There are 5 ways to turn a row about zero (a turn may also mirror it). The second row of each pair is the first, turned, with some noise.
Known pairs, each followed by its turn:
[-53.3   0.3  -1.4  -8.1]
[-17.0  -1.8  51.3 -10.6] | P

[ -1.5 -12.9  -7.7  12.9]
[ 6.6 -5.0 17.7  3.4] | T

[-16.1  -2.6   0.7   8.3]
[-0.8  7.9 10.1 12.8] | Z

[ 4.2 38.6 53.3 15.8]
[ 47.9 -41.5  -3.1  24.4] | Z

[ -4.3 -27.4  -5.8  -3.3]
[ 2.1 -9.7 10.5 23.0] | P

[ -8.9  13.9 -32.7   1.7]
[30.3 15.2 -6.9  9.5] | E

[-8.7  2.0  8.1 -1.2]
[-4.6  0.4  4.6  8.8] | R

[ -3.0 -13.1   1.8   2.8]
[-9.0  6.3  9.2  3.5] | E

[  7.1 -50.6  -4.3  21.6]
[25.8 14.9 46.4 10.7] | T

[  1.3  49.7 -24.6 -10.3]
[ 44.2  -8.2 -34.7  -0.5] | E

[-39.6  21.0  -7.5  -0.7]
[-24.8   4.0  28.2 -24.6] | P

[ -0.3  13.4  -9.4 -11.6]
[ 8.1 18.3 -0.6  2.6] | R

[ -3.0 -16.1  -7.4  41.0]
[ 1.2 -2.0 30.8 34.5] | E

[ 23.5   8.9 -10.3 -19.2]
[ -9.9  13.6  -6.5 -29.1] | T

[20.6  1.0 -5.3  7.1]
[ -5.9 -14.3   1.8 -19.4] | Z

[ 11.6 -12.4 -47.6 -14.1]
[ 17.2 -10.7  16.9 -44.2] | T

[  2.8  13.3 -14.9  35.6]
[ 23.2 -13.6   9.9  27.1] | E

[  3.4 -43.0 -19.2   2.0]
[-43.7   9.0   0.5  -4.1] | Z

[-5.8 38.9  7.9 13.6]
[11.9  9.7 40.0  2.8] | R

[ 20.6   2.3  44.6 -20.2]
[48.9 19.6 -4.7 -7.0] | P

[ 3.7 -0.5 -3.0 -9.8]
[ 0.1  8.9 -1.0  6.4] | P

[ -0.1 -18.2 -27.9   7.5]
[-12.2   5.4 -15.4 -26.6] | R

[ 1.4  5.5  0.2 10.1]
[ 2.0 -3.7  9.9 -5.0] | R

[-8.5  5.6  0.2 24.6]
[-11.1 -14.9  11.1  16.8] | T

[ 2.9 -2.3 19.1  1.9]
[  0.3 -15.4  -6.7  11.7] | Z

New pairs, each followed by its turn:
[ 0.6  3.2 17.7 -1.2]
[16.2  2.8  1.2 -9.8] | P

[-12.9  14.9  -3.7  30.9]
[-17.8 -24.3   9.8  17.0] | T

[-30.4  -6.0   4.5  51.9]
[-6.7 -6.4 50.2 31.9] | Z

[-24.3  -9.3 -22.6  49.8]
[-18.1   5.8  55.4  12.5] | Z

[  4.5  35.4 -17.0 -32.6]
[ 29.4   2.0 -34.3 -22.4] | E

[  5.1  22.0  -2.8 -18.5]
[ 21.8   7.8 -12.4 -14.7] | Z

[12.4 -3.4  8.9 -7.0]
[-1.8 17.2 -1.9 -2.4] | T

[ 25.6 -17.6  13.3  15.5]
[ 10.1 -35.8  -7.2  -8.9] | R

[ -2.9   3.4 -27.3   1.9]
[-25.7   2.2  -2.5   7.1] | P

[-16.6 -16.4  17.6 -10.5]
[21.4  7.7 -9.0 17.8] | T

[53.3 14.5 -8.6 -4.4]
[ 30.1 -30.7  16.4 -32.1] | E

[ 34.5 -41.1   5.6  16.8]
[ 23.2 -27.4 -25.9  33.6] | P

[-18.4   3.6   1.5 -14.5]
[ -6.2  15.8 -19.1  -2.6] | E

[  3.8  41.4 -13.6  -2.5]
[-22.4  23.8 -14.6 -24.2] | P

[ -1.0  49.6 -10.8 -53.3]
[ 29.0   2.5 -58.3 -36.1] | E

[-25.2  18.5 -23.3   0.1]
[  4.7 -36.1 -11.3  -8.3] | T

[ 1.5 -8.4 44.2 -2.0]
[  0.5 -30.5   4.7  32.3] | R

[ 31.4 -32.9  11.1  22.0]
[-0.9 31.7 41.0 10.8] | T

[ 0.0 19.5 53.3 -0.4]
[-33.2 -35.5 -24.9   0.9] | E

[ -4.6   1.8  -1.1 -15.2]
[  8.3  -0.9 -11.2  -6.7] | T

[16.4  4.7 -3.1  2.8]
[  8.0 -10.5   3.4  -6.3] | E

[ 0.2 29.8  6.9  0.6]
[-24.2  -8.2 -18.1   2.8] | T

[ 10.1 -53.3  25.0  27.4]
[-21.2 -58.8 -17.9  -7.0] | R

[ -1.3  -6.5 -15.4 -34.9]
[ 21.6   2.9 -16.5 -26.1] | T

[-6.5 -0.5 -5.9  1.3]
[2.3 5.7 0.1 5.5] | E

[-29.7  18.0  53.3  39.5]
[-40.7 -35.1 -19.9  48.0] | E

